The same things were measured in two ways. Each way mixes the same 10 hidden numbers, adds some noise and spreads widely along 6 directions of its own, which tell nothing about the thing.
Some things both ways: the first way, then the second way.
[ -7  -3  -6   8  23  -3  -1   6  -5 -12 -10 -12  12 -10 -18   5   2   3
  -2]
[ 10 -21  -3   4  -1  30  25  25  18  -9  10  16   2  14  -6 -24 -15   4
 -29]

[ 12 -21  -5  53 -25  23  10  38  -3 -30  34 -10  -1 -56  24   9 -51  29
   9]
[ 41 -18  -5 -15   9   0 -23  15  -5 -22   2 -10  -5   3 -19  21 -10 -15
 -23]

[ 19  17   2 -21  11   9  43 -11   3  14  -1   6 -19  29 -39 -18   6  34
  12]
[  2 -10   0 -26 -20  -7  -6  17  26  13  -4 -13   0  -5  -7  13 -10   2
  13]

[ 15   4  16 -17  44 -36 -14 -37  -9  31 -24  11   8  34 -49  -4  12 -17
   3]
[ 43 -33  -9  -3  22  24 -16 -16 -38  -9  20 -18   2  -9   5  -1  -4 -23
 -21]

[-50  23  16 -22   1   3 -11  11  62  11   2  24   7 -24  17 -13  -2  26
  -8]
[ -6  14  16   4 -12   0 -17  36  20 -32 -24  -7 -24   6  -2 -26  -7  23
  18]

[ -1   7   1  15   9   0   5   8  43   2  20   5   2 -21  29  44  -6   3
   8]
[ 62 -30 -13  14  37  25 -33   7 -18  -5  11  12 -28  -5  10 -20   5 -17
 -20]

[ 11  -9  24  -2 -10 -24  12 -24  -7  20   8   5 -29 -17 -55   5   3  31
 -10]
[ 28   3  14 -30 -25   5 -22  13  26   5 -14  -9  11  17 -13  -1 -41   7
   1]

[ 11 -18  -1  15 -28  23  39  22  15 -37  22 -15   8 -22  24  -4  -2   9
  34]
[ -3  -9   5  18  12   6 -11  -3  -4   2 -10   7  -8  -3  14 -34  32  16
  31]

[-12 -20  12  11 -49 -43 -39 -16  -9  34  10  27 -21 -17  -1  11  -1   0
 -19]
[-15  19   1  -6 -12  -1  19  45  22 -22  10  16  23   6   3  21 -29  20
  -6]

[  9 -31   7  30 -25   0   3  13 -30 -22  21 -10   2 -21  -5  21   2  -1
   6]
[  4   6   7   2  -8   0 -25 -12  10  18   9  -4  -1   1  -7 -15 -17  12
  28]

[ 23   1 -33   1  77 -45   5  -4  54   7 -34  41  -1 -40   0  45 -34  25
 -10]
[-46 -46 -13  28   9 -12  43 -10  19  32  24  12  14  19 -33 -32  21  37
   0]

[-29  -4  10 -20 -36  -4  -5  -6 -38  20  -2  13   3  40 -13 -24  35 -11
  -1]
[  3 -26 -21  16  15  13  -9   1 -10  -7  39 -28 -58 -28  19  -8  22   3
  15]

[-20   5  -8 -20  37   1   2  -5   5   9 -23  16  -2  30   3 -19  -9   4
   2]
[-42   9 -13  -5 -17  -8  22  40  21 -13  -7  12  18  -8  11  16 -10  10
   0]

[ 17 -35   0  28   6   7  18  23  -9 -10   7   9   0 -10  21  32 -21   6
  34]
[ -3 -33 -35  27   9  -8  -9  20  43  -2  68 -21 -67 -17  -4  19  34  -3
  10]

[-21   0   2 -38  51 -23   4  -6  15  26 -32  49  19  30  -7   1  24  -1
   9]
[  7  -5  -2   7  10  -8 -11  26  35  -2   8  16 -30  -3 -10  -5   8  12
   2]

[ -9 -25  -6  18   2   0 -21  18  -5  -9  12  18 -12   8  28  26 -16  -4
  -4]
[  9 -22 -18   1   6  12 -15  19  16  -5  18   1 -25 -28  11   1   9 -21
  -5]

[ -8   5  10  16 -56  13 -13  -3  -5  -9  31  21 -19  19  14   2 -18   7
 -24]
[  2   7  15   4  10  10 -14 -31 -17   6  -8  13  28  -8  15 -25   1 -20
  27]

[-10  -7 -37  36  36   9  13  39   5 -18  -4 -22  25 -44  30  26 -22   7
  17]
[ -7 -14 -15   5  12 -13   0   7 -19  12   1  -9  -6   1  -9  -2  -3  32
   0]

[  9  -7  -7 -18  29 -41  -9 -23  10  20  -7  10  -2  -3 -22  16  22 -11
  -9]
[-36 -43 -30  16  -1   9  12 -14 -28  28  16 -15   2 -16  11 -38  -5  28
  15]

[ 15  -7  27  -8 -27   8  24  -2 -28  -9  12  -1   8  17 -48 -29  19   5
   8]
[ 27   4  20 -14  -7   3 -47  -8  15   6  17 -25 -37 -22 -10 -13 -12   5
  39]

[-29   4  -1  -6   0 -13  -6  22  16  12  -8  28  13 -10   1   8   6  14
  -6]
[ 16  42  33 -39  -6 -17 -19  21  10   4 -62  27  46  17 -19   1 -49  13
 -10]

[ -8 -16  -6  18  -4  -1 -16  20  16 -19  -2  18  10 -33  23  20 -23   7
 -11]
[-12   9  14  19   4  -5   5  -9 -12  -4  -5  -1   2   8  -5 -21   7  11
  26]

[ 26 -44   7  30  -1  11  35  -6 -40 -43  -2 -21   0 -22 -12  -9 -35   1
  21]
[-15   9   0  40  12  14  20 -16 -29 -13  -3  23  32  23  22 -24  16   6
  26]

[ -5  -8   9 -14 -36 -18   5 -24 -28  30   9  -3 -28  18 -34 -33  20  16
   3]
[  1 -19  -7 -27 -21   5   2  36  29 -10   6 -16  -5  -4  -8  17 -13  12
 -13]

[-39   0  -4   9 -45  19  -2  47  21  -3  13   6  13  -5  38  12   7   7
  12]
[-18  29   9  -1  11  -9 -17   4 -19   6 -37  -1   3 -12  34 -18  -5  11
  27]

[ 37 -26  -9  21 -49  43  59  17  -8 -55  20 -48  -9 -30   2 -13  -8  23
  39]
[-40  18   1  -4 -32 -10   9 -12  -7  20 -28 -23  23   3  20  -1   4  18
  54]

[-32  12  -5 -40  -9  -8  17 -33 -18  26 -50 -16 -14  45 -33 -23  31  -9
   1]
[-41  11  13  -2 -11 -15  48 -12  32  26 -21 -11  21  45 -30 -14 -18   9
 -19]

Other things, the second way, with their names:
z_226: [-18  -3   0  11  -1   7  22   5   0   9  -2  22  33  10   6 -20  -6  15
   6]
z_829: [-11 -11   1   9  -5 -10  -8  -8  20  -5  19 -13  -5   7 -35  -3   3  10
   4]
z_756: [-10 -11  10  13  -8  -2  25  -6  22   8  -2 -18  -2  43 -32 -21  -2  24
  -8]
z_858: [ -4   2   5  -1 -15  11  17  43  37  -4   6  15 -16  -3  -5 -10 -18  13
  -2]
z_816: [  5   8 -17  -5  -7  16  -5  34  13 -19  21   7 -12 -13  32  20 -13   0
  -4]
z_468: [ -9   1   6  -3  -9   2   2  10   4   8  15 -28 -35 -22  10  -3  12  27
  39]
z_779: [ 21   7  -8  -2   7  11 -20  10 -19  -9   0 -18 -26 -16  34   4   1   1
  20]
z_617: [-14  18  17   5   7 -15   5 -13   9  11 -23   6  11  19  -3  -5  13   5
  19]
z_731: [ -7 -13 -33  13  13  14  28  -2 -30  -6  -3 -12  -6  12  32  -2 -16 -23
 -21]
z_360: [ 16   0  -5  25  16  15  -5 -29 -20  13  26  -5 -21  -4  18 -17   1 -23
  26]
z_660: [ 45  -3  19 -11  11   2 -46 -20 -14 -10 -19 -16   2   9 -15  -7   8  -1
   3]
z_355: [-48  10  14  21  -9 -23  12  -7   9  13  -5 -10  20  13 -19 -20   6  39
  38]
z_510: [  4  -7  -5  26  16  15  40  40   8 -16  39   5 -33   5   4  -4   3  20
 -11]
z_887: [ 17  11  -7   3  11  -3 -11  18 -21 -19 -25   6   7  15   8   9 -11   0
 -12]
z_82: [ -9  17 -24 -38 -29  -2 -11 -17 -29  27 -14 -13  40 -14  53  46 -24   0
  36]
z_302: [ -7 -19   2   7  19   5  18  13   7  22   3  27   8  -5 -12 -30   0  17
 -10]
z_384: [ -2   2  20 -18  30  -7 -13  10  -4   5  -3  23  19 -32 -15 -13 -12   5
  -9]
z_850: [  6  -3  -2 -35  -2  18 -42  -4 -26 -11 -20 -23   1 -49  38   1   2 -17
  17]
z_721: [-25  -9  10  14  -3 -24   1 -28 -10  15  -1 -44 -14   0 -27 -16  13   6
  42]
z_336: [-13 -15   0 -13 -25  -1   7   3  30  13 -12 -13  17  23 -26  -9 -16  19
 -12]
z_159: [-12 -34 -11  29   7   7  -8  11  25 -15  42  -4 -44 -18 -16 -29  20  13
   6]
z_262: [ -5   0  15   0  -2  -7  12 -13  -8   7 -37  -5  27  33 -23 -21  -9  12
  -5]
z_808: [  5 -11 -17 -41  -9   8  -8 -10   4  24 -20  11  49  11   5  11 -42  -8
 -35]
z_820: [-18  -1   2   1   0 -11  12 -12  13  19  -3  -4  14  17 -21  -8 -16   2
  -3]
z_192: [-27   0  -7  31  14   9  10  12   8 -24  16  -8 -29  -8  20 -21  25   4
   7]
z_688: [ 34   2  15 -13  27 -12  -8 -40 -37   8 -50 -11  45  41 -24  11  -8 -32
 -33]
z_804: [ -5   8 -17   6  -1  -1  -8  18   2  -9  29  -6 -13 -21  16  21 -15  -9
  15]
z_55: [-12  12  17  -7   0 -15 -12 -14  -3  10  -9 -21  13  -5 -16  -1  -8   1
  15]
z_704: [-33  -4  -5  20  -3   7  44  -3  15  26  12  42  59  34  -5 -28 -33  20
  -3]
z_720: [  2  24  22   0 -12   8  -6   1  21  -9  -9 -16  -7  16   2 -16 -16  -2
  20]
z_490: [ 29  -4  14 -19   0   9   0  30  10 -25  -2 -11 -12  -5 -23   8 -13 -12
 -27]
z_952: [ 16   2  -2  11   8  23   6  33  -4 -33  19  10 -18 -14  30   3  13   1
   7]
z_673: [  4 -21 -31 -19 -20   1 -11   8  15   0  16 -24  -6  -4  -1  34 -24 -15
 -17]
z_888: [ 11  23  -9 -15  -2   3  -4  34   4 -23  -2  25  30   1  23  42 -19 -11
 -12]
z_102: [ -8 -12  16  -2   3 -10   4 -23  12  22 -17  -7  22  19 -37 -26  -2   4
  -5]
z_379: [-20 -24   9   1   7 -23 -34 -46 -10  33  35 -55 -27 -44 -38 -14  15   2
  46]
z_492: [ 47 -19   6 -23  15  20 -23   3  -5  -3  18 -12 -27 -30  -9   6  -3 -21
 -19]
z_76: [ -4  14   9   2   4   0  -9 -16 -33   5 -24  -6  17  -2   8 -11  -1   6
  23]
z_876: [  9 -53   1   0  21   8   2 -32 -21  12  11 -23   4 -10 -23 -22  33 -13
 -11]
z_786: [  2   5   4  12  -4   9 -20  -3 -58 -17 -38  -1  19 -11  30 -23  15  11
  52]
z_318: [-19  21   4  11 -12  -6 -16 -12 -45 -14 -49 -36   9   7  19 -17  -4  13
  37]
z_947: [ 25  19   8 -20   6  -8  11  19  32   6  13  15   3  16 -30  32 -35 -12
 -33]
z_966: [ 15   9   2 -20  -4  14  15  50   8 -12   4  23  -1 -22  17  24 -10   6
  -3]
z_340: [  4  24  -4   9  18   0 -26   4 -64 -12 -12  12  16 -25  53   3   0  16
  51]
z_774: [-19  -9 -20   4   0 -15  -7   0  22  13  19  -1 -11  -3  -3  12   7  12
  11]
z_924: [-10  -6 -13   3  -3  14   8  11 -18 -15  11  -7  -4  -9  18  -3  -9  11
   7]
z_795: [ 32 -13  -5 -19   9   2 -35   9  13  -5   5  -5 -15 -10 -16   8 -14  -8
 -23]
z_154: [-41  14  -3   8  -8  -7  15 -16 -21   5 -15 -17  22   6  20  -4   0  15
  30]
z_308: [  8 -37  11 -13  -2  -3  -8 -40 -15  21 -36 -22  37  27 -47 -28  -2   1
 -19]
z_742: [-22  -1  -6   5 -15  -7   4 -21 -22  13  -1 -14  17  11   0  -9 -12  29
  33]
z_693: [-37  11  13  22   6  -6  30  12  11  18 -11   2   2   9   3 -43  -7  29
  24]
z_538: [-48   6  -4  20 -22   1  59  41  46   2  16  39  24  23 -14 -15 -21  40
   0]
z_238: [ 18   7  -9  14   5  -5 -27  -9 -32   0  17  -2   3   6  14   8 -10  23
  37]
z_70: [ -9  14  17 -16 -19  -6   3  -1  22  17  -7   0  32  12 -23  -2 -37   7
   1]
z_814: [ 22  -9   0   1  18 -10  -4 -15 -16   3  10 -24 -27   6 -27   8  -2  -5
  -7]
z_100: [ 18 -14  -8  -7   8  -4 -39 -31 -13  26   9   0  13  -7 -15  -6 -24  -2
   2]
z_776: [  7  22  16   3  16   0 -17 -24  -4 -12  -3 -20  -8   9   0  -8 -12 -20
   3]
z_999: [  9 -31 -12   7 -16   0  -9 -23  28  29  19 -25 -37   5 -28 -19  -2 -11
  12]
z_327: [ -6 -58 -23 -13 -11 -19  18 -49   3  47  21 -55  11  20 -63   9 -23 -13
 -27]
z_563: [  6   4  -4  -4  -4   2 -28 -15 -39   5 -15 -42 -13 -19  29  -3   3   0
  38]
z_691: [-26  11  43   5 -12 -36   3  -5  46  10 -27  -2  20  41 -79 -34  -5  38
   8]
z_588: [ 28  19  29 -28   7   4  18 -15  -5  18 -53  20  61  34 -22   3 -23 -29
 -35]
z_643: [ 29  15  30 -30  -1   2 -24  11  -2 -13 -47 -11  13   9 -23  -8 -26  -7
 -21]
z_362: [  7 -15   4  -2  -9   5 -11  -6  13  -4  12 -35 -27   1 -15  -8   6   6
   5]
z_323: [-27 -30 -21  13   4 -24   1 -49  -2  31  10 -30  15  21 -31  -6  -7  -8
  -4]
z_860: [-16  -8  -9 -11  -1  -4  -1   0 -30  13 -18 -26   0 -15  18  -1   1  20
  14]
z_568: [ -4 -16   3 -11  10  -5   7   4  18   4   7   7  26   2 -22   6 -11  -9
 -25]
z_220: [ 20 -16 -21 -33 -20  15  -9  25   0  -3   4 -12   3 -14  21  33 -13  -2
   0]
z_792: [ -4  -2 -10  -1   9  16 -19 -23 -82  28 -38  -9  23 -43  61 -29   2  -2
  50]
z_48: [-13   2   1   8  20  -1   4  -6 -16   9   4  -5  -8 -17  11 -15   3  -3
  12]
z_895: [ 19  38  10   1   1  -6 -23   8  -3 -17   0   8   3   3  -1  23 -15  -3
  17]
z_53: [  5   4 -24  24   9   4  18  41   6 -29   6  37  13  28  17  15  -7   5
 -19]
z_750: [-16 -25 -22   8   9  -1   2 -27 -26   4   7 -33  -4  -2   8   1  13  -5
   4]
z_830: [ 21 -35 -25  -4   6  10  -9  28 -12 -10  44 -20 -52 -39  -8  11   0   9
  -6]
z_299: [  7 -12 -19  -5  18  15  -2  51 -12 -15  23  43  25 -26  32  13  -4  34
  -7]
z_509: [ 36   2  13 -18  -1   5 -26   5  18   2 -13  19  28  18 -25  -4 -31  -4
 -19]
z_862: [  0  -7  -5  -7   6   3  11  21 -13  -4  -9  -1   2  -8   7   2  -6   7
 -12]
z_517: [ -5  25  22  14   7   9  10  -4 -32  10 -26  24  23  -2  16 -35  -6  17
  33]
z_891: [ 13  26  25  17  26 -12 -19 -18 -28   7 -23  -4  -9   1  -8 -27  -4  -2
  29]
z_684: [ 14  -3   8   7  18  12  16  28  -7 -29  21 -11 -31  -1  -1  -1   2  15
 -16]

Some of these things the first way, each followed by its name:
[-30 -13 -15   8  -2   0 -14  -1 -62   4 -19   0  -1  20  -2  -8  -6 -14
 -13] | z_814
[ 27  22 -14   9 -39   8  14 -18  41   0  27 -15 -32   0  14  -7 -31  13
   1] | z_876
[  1   5   0  -1  31   0  19  -8   7   9 -14 -10  -1   7 -13 -11 -13   9
  20] | z_355
[ 22  -6  14 -13 -34 -20 -30 -22  -6  27  15  17  -5  48  -9  -5  16 -31
   3] | z_379
[-36 -10  27  15 -61  13 -21  21 -25  -1  12   2   6   2  -4  -1  20   8
  -3] | z_720
[  9  -8  -4  35  -5  18   6  38 -10 -13  16 -14  18   3  10   4 -20   1
  29] | z_568
[ 12 -31   9   2  -7 -36  -2  -9  16   3   0  25 -11 -29  -6  14 -15   1
   0] | z_795
[-27  -8   8 -36   3  -1  17 -14 -44  11 -32   4   8  41 -33 -22  35 -15
   5] | z_731
[ 12 -21  -7  17 -38  15  45   2   0 -35  10 -36 -15 -48  -1 -15 -29  18
  12] | z_262
[ -9 -18   0   3 -40 -48 -20   1  16  12   0  35   1 -29   3  36  29   4
 -15] | z_808
[-25 -41  26 -20 -48  -8  -1 -23 -24   3   0 -16  -9  -4   0 -33  28 -21
  17] | z_318
[ -9  10 -28  37  42   9  -9  13  13 -11   0  -2 -25 -32  17  37 -55  35
 -25] | z_673
[ 10  14 -12  47  21  13  24   2   5 -14  19 -13  -8 -51   6  25 -51  35
  -5] | z_238
[ 23 -20 -19  29 -36  18  16  21  -1 -38  -1 -29   3 -14  17  25  -9  -6
  24] | z_588
[-23  -1  -2   7  31  11   0  14  -3  -6 -16 -27   2   5 -15 -21 -21   6
   8] | z_643
[ -7 -14   6   1 -47 -36 -21 -35 -10  31  14  18 -37   6  -2  15  14  -4
 -20] | z_226
[ -7   2   2 -13  -9   6  14   6   3  -3 -12  -1  25  13   2   0  25 -13
  20] | z_820
[ -8 -10  13 -20 -20   2  -5 -26   3  -2  19  18  -3   8  15 -24  16  -5
  -3] | z_786
[  5 -16  -2   6  58 -23   0  -2 -21   9 -19  32   6   6 -25   5 -22   9
  -1] | z_340
[-22  17 -18   8  15  34  33  17   1 -10   0  -5  10  12  23  -7 -11  16
  15] | z_774
[ 10  -9 -25   5  52 -33 -12  20  29  -1 -20  28  15 -17   8  48  -6  -2
  -4] | z_302
[-21 -12  -1  10  -6 -10 -14   8  25   3   0   5   0 -35  26   9 -16   7
   6] | z_691
[  4 -42  17   0 -57 -27 -35  21   6 -10  15  38   3  -5   1  -5  10  -4
  -4] | z_850
[ -1 -21  -9   1  -9 -13   7   0 -12   2  -5  -4 -10  -3  -5  -7  -2  -4
   8] | z_862
[-24   3  -9  30   6  -1 -29  15  -9   0  18  13  18  -1  30  34   1 -12
 -13] | z_100
[ -6 -25 -12  18  23  -7 -10   9 -28 -13 -18   1  -1  -2  -9   9 -18   0
  -5] | z_76
[-12  -7 -29  32  16   0  -2   5  -6 -22  -3 -12 -14 -40  15  26 -34  14
 -22] | z_538
[  4  -5   0   8  47 -12  10 -16 -50   7 -16 -11  10  26 -45  12  15 -13
   3] | z_704
[-14  -7 -11  17  14 -32 -49  42  -4  19  -2  53  16  14   4  15 -24  -6
 -18] | z_384
[ -2 -36   0  27   9 -14  -6   1 -44   0  -8  12 -11   1  -4   7 -26   4
   3] | z_888
[-13  -8   5 -24 -22   5   6 -34 -34   4   6  12 -25  34  -6   3  35  -7
 -20] | z_999
[ -5  -1  -2  -6  -1  -6   1  -6  13  -1  -1 -10  13  -3   5 -10  18  -7
  15] | z_308
[ -2 -15   8 -23   2 -41 -12 -33  -6  13 -24  22  -4  -1 -33 -14  10  -9
 -17] | z_924
[-11   5  12 -12  -9  13  10   3  -1  -5 -10 -19  29  17 -12 -26  35  -7
  26] | z_362
[-27  20  -3 -36  47 -31 -28 -14  39  26 -53  44  25  18  -4   5  19  -1
 -10] | z_154
[  8  -2   7 -28  27 -13  -4 -11  13   2 -35  -2  24  25 -23 -25  15 -22
  19] | z_490
[-27 -10  15  -3 -45  -8 -25 -20 -12  12   3  21   5  14  30   5  17 -27
  -5] | z_895
[ 14 -25   0  13 -32  -5   3   7 -24  -7  14  -1   6  -9  -4   4  30   6
  18] | z_220
[ -1  19  -4 -21  35   6   1  -4  23   8 -21  20   1  18  -7  -4 -16  14
  -4] | z_721
[ 18 -22  -5  -1 -24 -10  11  13  -9 -12 -11  -2  12  -8 -23  -5  19   5
  16] | z_468
